The first 6 rows are patterns. Each new row is the sum of 2 different patterns, raised or lowered, with some noise. Before adding, each is slid sideways (what falls off one end comes back at the other) and multiplied by a number that may be negative. Names go in the order of the patterns.
(in the rows, 128 means zero)
Known rows, each followed by the names of its patterns:
[105 128 140 125  95  98 145 155 106 159 110 160 101 121 130 156 106 111
 148 104 160 108 122  95 112  99 143 126 111 134 110  98  98 112 108 107
 128  95 108] | (0)
[140 122 117 124 133 141 122 150 114 154 146 109 149 160 119 119 127 120
 120 141 132 113 142 128 103 121 100 128 115 160 129 156 159 119 135 129
 136 140 127] | (1)
[111 148 127 144 107 162 100 131  98 117 146 136 115 129 118 137  95  96
 104 150 114 117 139 117 129 126 101 145 103 103 119 150 114 104 134 140
 129 109 116] | (5)
[ 95 109 111 161 144 150 129 135 159 156 146 159 122  97 134 144 150 140
 121 105 162 119  95 120  97 133 150 126 117 137 102 133 139 108 158 121
 123 148 123] | (2)
[137 151  99 145 127 119 140 144 132  99 132 129 149 155 103 147 102 159
 115 139 109 134 115 120 124 112 110 140 103 156 145 108 111 159 102 145
 150 105 140] | (4)
[107 114 115 115 140 141 132 158 112 113 119 155 108  97 148 139 134 157
  99 103 141 140 113 133 149 138 135 106  95 138 133 155 121 111 139 149
 110 102 122] | (3)

New rows. What belongs after each?
[125  94  63 105 111 100 100  75  96  68 110  79 111  90 102 107  79  82
  77 100  92  56 127 116  86 101  98  61 116 120  69 107 116 117  79  94
  73  96 108] | (4) (3)
[129 116 117  86 110 104 121 128  97 118 154 128 144 103 113  99 111 124
  75 112  82  76 148 133  87 118 111 114 138 151  80 127 166 119 152 143
 111 153 134] | (1) (2)
[115 132 187 134 199 132 152  89 133  96 130 155 126 150 125 112 125 122
 134 140 150 116 118 135 127 169 119 102 140 140 137 137 178 134 180 134
 127 142 182] | (0) (1)
[ 90  83 120  80 124 118  91 114 148 102 154 118  87 116 144 116  69 146
 125 115 147 103  96 107 129 105 135 153 109 135  77 110 114 127 125 116
  91 118 131] | (4) (3)
[118 122 153 124 156 162 102 125 135 170 118 127 102 130 109 153 103 116
 133 122 124 167 113 128 117 131 125 139 131 140 133 104 121 121 101 150
 122 172 151] | (0) (4)
[140 126 129 148 134 127 106 154 134 161 118 146 115 130 161 109 121 147
  87 171 168 124  96 149 143 103 109 119 160 164 134 105 107 116 158  86
 137 138 174] | (5) (3)
[142  92 134  72 141 118 123 110 143 108 127 122  77 125 117 130 100 114
 109  96 140 157 131  71 104 146 177 134 135 130 135 133 109 141 136 113
 100 141 102] | (0) (4)
[ 96 134  97  88 106 103  98 142 129  86  76  98  46 102  30 131 110  94
  36 128 135  50 101  53  79 120 142  93 103  88  86  85  73  99 138 149
  95 102  81] | (0) (3)
[120 143 154 135 109 138 130 102 103  91 145 138 137  79 134 126 119  81
 136  94 165 143  91 101 140 112 110 100 139 160 160  91 126 105 111 140
 106 103 153] | (5) (3)
[107 122 108  90  98 123 139 103 154 146 138 101 107 104  94  87 122 121
 137  66 147 157  94  75 112  98 130 120  93 112 130 117  69  96  87 144
 109 119  99] | (5) (3)
[ 90  90 106 115 102 136 125  98 121 120  89 100 130 113 128 121 108  80
 104  99 104 123  93  99 126 127 104 131 113 151 104 110 112 145  87 121
 113  89 157] | (0) (1)
[132 130  76 120 155 106 109 153 126 112 117 132  73 156 140 102 118 144
 119  78 115 114 152 168  91 128  76 150 120 118  85 138 130 117 134 117
 117 139  90] | (4) (3)
[ 87 120 127  81  89 118  74 153  68 130  95  78  66 154  86 111 140  72
  92  91 117  66 107 111  70 103 103 115  96 111  81 102 152 114 108 117
 123 129  95] | (0) (4)
[125 131 117  97  73 148 143 156  86 106 131 122 105  86 105 113  85 118
 120 130 105 126 161  90  86 101 153 102  95 115 122 102 156  55 110 122
 147 107 101] | (5) (3)
[154 147 130 182 145 161 130 136 121 139 116 164 136 119 143 129 127 111
 145 114 145 154  99 142 149 133 144 137 107 110 164 167 112 178 127 148
 112 114 142] | (0) (1)
[163 138 114 142 148 132 117 138 158 149 146 110 140 105 163  90 144 147
 146 122 129 135 148 140 149 119 161 171 146 117 166 150 147 148 144 115
 158 100 133] | (1) (5)
[112 100  79 121 131 104 119 130 104 139 108  82  90  99 107 135 134  65
 135 146 105  76 114  79 131 142 107  98 103 107  89 114 119 112 153  81
 125  75 124] | (4) (3)
[ 96 139 109 125 120  94 108 116  63 140  89  93  98 136 100 108  75  74
  98 118 116  68 118  99  98  91  80  81 117 158  89  94  57  82 139  73
 109  88 137] | (4) (3)
[123 133  69 138  74  73 123 137 110  95 116 132 113 110 122 112 136 110
 144  83 166  73 108 114  94 108 139 120 125 121 137  83  91 115 129 110
 136 139 138] | (1) (5)
[ 79  82 131 114 101  96 144 109 144 101 103 116 120 113 141  97 119 105
  74 128 126  74 131 123 108 138  76  91  77 127  92  85  94  87  73 110
 153 101  98] | (2) (4)
[135 131 131 171  92 143 132 108  95 139 118 106 144 118  88 117 115  88
 104 101 101 101 141 130 167 152  91 111 142 159 123 152 126 148  93 117
 133 162 105] | (0) (1)
[171 140  94 165  93 135 124 163 148 136 110 166 150 131 176 120 156 140
 180 140 182 109 131 177 122 134 179 179 160 169 169 135 170 175 153 144
 153 152 196] | (0) (1)
[115 144  98  86 146 122 143  86 125 102 155 119 146 112 154 111 138  89
 132 120 118 128 137  94 151  85  79 121 134 103  99 155 103 126 131  91
 130 100 124] | (5) (4)
[ 94 131 103 109 107 100 147 138 130 111  68 128  84 139  85 106  87 124
  91 132 147 116 119 119  99 145 107  79 141 154  96 162  97  81 139 115
 104 113 141] | (2) (4)
[118 137  95 116  93  90 113 119 117 114  95  99  97 133 138  98  83 109
  92  97  98 100  93 124  70  90 126 101 122  92 126  99 125 130 113  97
 131 125 128] | (0) (1)
[103 103 157 141 105  80  93 123  97 129  86 144 127 143 149 116 113 117
 161 117  84 160 112 115 165 107  74 155 122  90 146 136 125 110 123  79
 133 135 139] | (4) (3)
[ 82  82 134  76 142  93 130  72  79  60  74 101  95  87 112 106 113  65
 111 114  90  96  81 101  94  96  90  95 121  57  72 121  98  85 101 116
  90 103  94] | (1) (5)
[143 142 129 140 129 153 169 108 175 163 125 110 125 161 120 159 139 184
 180 146 129 141 133 170 107 176 131 155 145 128 143 147 159 133 156 187
 149 180 153] | (1) (5)
[105  79  63  77  90  71  76  71  93 116  79  43 107  71  42  95  82  78
 107  66  91  99  96  45  92 117  77  86  76 102  65  93  38  57  67  90
  44  95  66] | (1) (5)
[150 162 185 168 185 190 182 179 136 153 184 181 182 141 143 193 201 125
 111 169 113 159 117 169 172 165 137 202 155 123 170 156 153 133 205 181
 186 172 132] | (0) (3)
[147 122 122 103  93  50  82 119 114 107  86  71 128  80  73  99  73  99
 109 102  71 116  56  91 120  67  99  99 100 118 100  75  73  80 135 102
 118 118 109] | (1) (2)
[155 145  92 123  94 146 106  90 126 100  74 148 172 129 127 121 111 137
 169  91 144 188 149 191 129 125 105 145 101 129 138 117 153  98 130 141
 105 145 177] | (1) (2)
[177 184 173 158 164 164 169 170 192 156 165 154 191 151 136 105 144 135
 159 123 169 145 152 117 176 177 137 169 113 175 138 194 143 161 156 136
 138 155 175] | (0) (1)
[ 83 109  84 110 132 116 123 128  85  93 115 120  79 129 137 103 146 107
  71 105  92 105 120 135 102 150 114 106 122  98 121 145 123 133  82  90
  91 115 116] | (1) (2)
[153 129 152 135 144 163 163 132 157 153 159 182 137 182 121 147 144 124
 136 131 138 168 152 169 141 163 183 175 161 162 153 112 165 143 151 177
 130 109 184] | (1) (2)
[155 119 156  88 125 111 116 132 147 139 104 155 166  98 137  94  87 164
 159  87 135 121 102 126 106 111 123 176 101 118 110 120 124 112 131 135
 143 110 116] | (4) (3)
[129 130 121 117 153 154 140 143 105  97 108 147 120 116 129  85 122 121
 100 115  99 132 131 116 122 118  99 144 137 127 146 125  90 138  94  68
 111 100 147] | (1) (2)
[125  91 108 119  99  83 119 159 125 121  82 109 108 155  61 149 141 153
 152  96  94 133 123 120 128 145 140 154  73 138 131  92 131 141 134 155
  76 129 125] | (5) (2)
[128 124 144 112 135 153  89 117 121 161  99 135 137 115 141 141 113 122
 117 112 140 165 102 127 116 160 121 127 108 123 136 123 138 104 140 119
 114 130 134] | (5) (4)
[103 104 108  90 138  97 153 113  94 120 118  87 105  92 156 144 142  96
 126 138 121 131 131 108 108 104 136 144 125  91 106 150  99  80 105 102
 121 137  95] | (5) (2)
[175 150 163 159 143 142 133 186 151 153 121 104 160 150 180  98 124 148
 126 147 119 165 145 149 124 147 169  96 144 127 167 118 184 137 144 143
 129 144 115] | (0) (4)
[163 143 105 165 101 123 154 112 131 144 169 136 112 127 110 123 126 133
 113 122  99 119 173 117 141  98 134 132 163 108 150 160 142 164 143 110
 151 122 116] | (2) (4)
[ 66  67  61  85 110 111  44  80 133 121 103 113  65 120  82  83 116 113
  71  98  86  83 123  64  93  97  98  87  80  81  64  99  76  47  51  69
  57  83 121] | (0) (2)
[149 105 110  99 135  93 137 129 131 126 102 128 150 128 115 105 168 177
 132 139 131 162 103 138 133 156 136 108 165 129 160  99 138 128 117 102
 143 144 130] | (0) (5)
[197 148 151 144 130 179 158 115 161 204 157 163 162 156 163 155 146 166
 175 152 189 122 194 142 149 140 177 189 182 125 150 136 169 128 111 120
 167 125 156] | (5) (2)
[112 150 157 167 105 139 129 112 123 101 167 144 121 115 143 154  93 128
  92 164 128 149 155 145 123 135 125 141 126 135 149 163 139 129 136 166
 149 136 124] | (0) (5)
[101  73  92 106  92  65 130 131  66 101 110 106 107  69  71  92  82 111
  87  86  94 131  58  90 100  50  97 108  67  90 101  84 109  87  78  66
 127  70  34] | (1) (3)
[ 87 110 116  71  68  85  71 112 114  84  62  95 132  45  97  80  81 123
 102  72  84  99  90  61 101 104 124 105  89  90  57 102 103  79  87  94
 127 110 114] | (5) (3)
[159 142 119 144  83 144 117 129 108 118 132 135 133  89 113 140  87 156
 134 102 123 136 114 155 147  81 142 146 137  84 135 132 118 143 119 126
  80 140  99] | (5) (4)
[145 156 105 142 101 124 152 111  86 125 134 152 151 151 135 139 138 134
 135 123 133 115 138 117 154 156 103 103 141  98 124 137  94 120 149 120
 101 123 101] | (2) (3)
[152 165 153 138 143 160 171 117 136 143 108 173 105 141 156 152 123 167
 163 120 159 133 149 150 188 163 186 133 154 133 142 135 145 174 149 158
 154 136 170] | (0) (1)
[141 121 166 171 156 112 122 142 136 167 139 167 169 159 173 133 147 153
 163 129 146 136 154 174 101 120 157  99 153 134 170 152 112 103 138 150
 116 136  93] | (0) (2)
[150  66 135  68 115 136 114  99 132 122 106 132 101 150 132 144 121 150
  89 138 109  99 155 127 115 144 147 140 130 157 127 136 136 101 124 171
 152 137 100] | (0) (1)
[ 84 115 173 130 126 141 156 162 171 153 168 132  83 120 136 119 151 132
 111 131 135 122  98  85 123 120 151 137 119  89 142 131  86 144 113 142
 175 111  88] | (2) (3)
[144 172 123 126 119 152 111 121 153 137 143 115 111 128  95 150 155 142
 104 136 163  95 138 103  91 173 132  91 131 153 128 120 131 114 145 173
 111 128 133] | (1) (3)
[162 105 186 170 121 147 136  93 159 159 158 146 174 138 128 156 158 180
 199 130 115 122 163 178 142 120 146 194 144 142 153 136 161 151 131 134
 123 141 163] | (2) (3)
[134 137 145 165 154 131 128 148 121 171 162 141 160 127 128 168 181 135
 169 186 156 177 164 134 160 181 154 194 155 159 151 137 144 140 150 156
 180 165 160] | (1) (2)
[141 131  58  88 143  52 103  61  99 128 115  60 106 124  73 101  57 110
 119 154 104 119  59 104 125  81  96 140 143 115 132 127 106 139 106 107
  93  59 113] | (0) (3)
[120 109 104  86 112 108 151  69  87 104 102 108  83  60 113  61  93 132
 130  86  69 109 132 136  64 109 127 140 143 123  73 148  97 108 105  98
 120 139  73] | (5) (2)
[153 146 135 109 125 141 128 102 120 158 140 159 104 132  81 141  69 122
 125 145 131  99 104 135 111 136 124 158 148 134 106 118 145  92 118 137
 107 122 115] | (1) (5)
[114  98 130 104 140 106 131 128 125 124 163 140 110 124 143 162 166 115
 158 162 164 177 143 109 123 144 150 179 111  98 168  76 152 108 136 141
 162 126 164] | (0) (2)
[118 136 116 130 112 132 132 126 140 123 133 146 111 116 105 108 137 132
 105 117 128 118 120 113  92 132 137  99 149 131 112 135 110 158  85 118
 119 141 125] | (5) (4)
[122 171 189 131 137 127 139 157 159 125 145 158 144 170 148 121 161 140
 155 175 123 152 181 111 139 146 120 138 177 159 143 126 131 107 137 115
 119 110 154] | (1) (2)
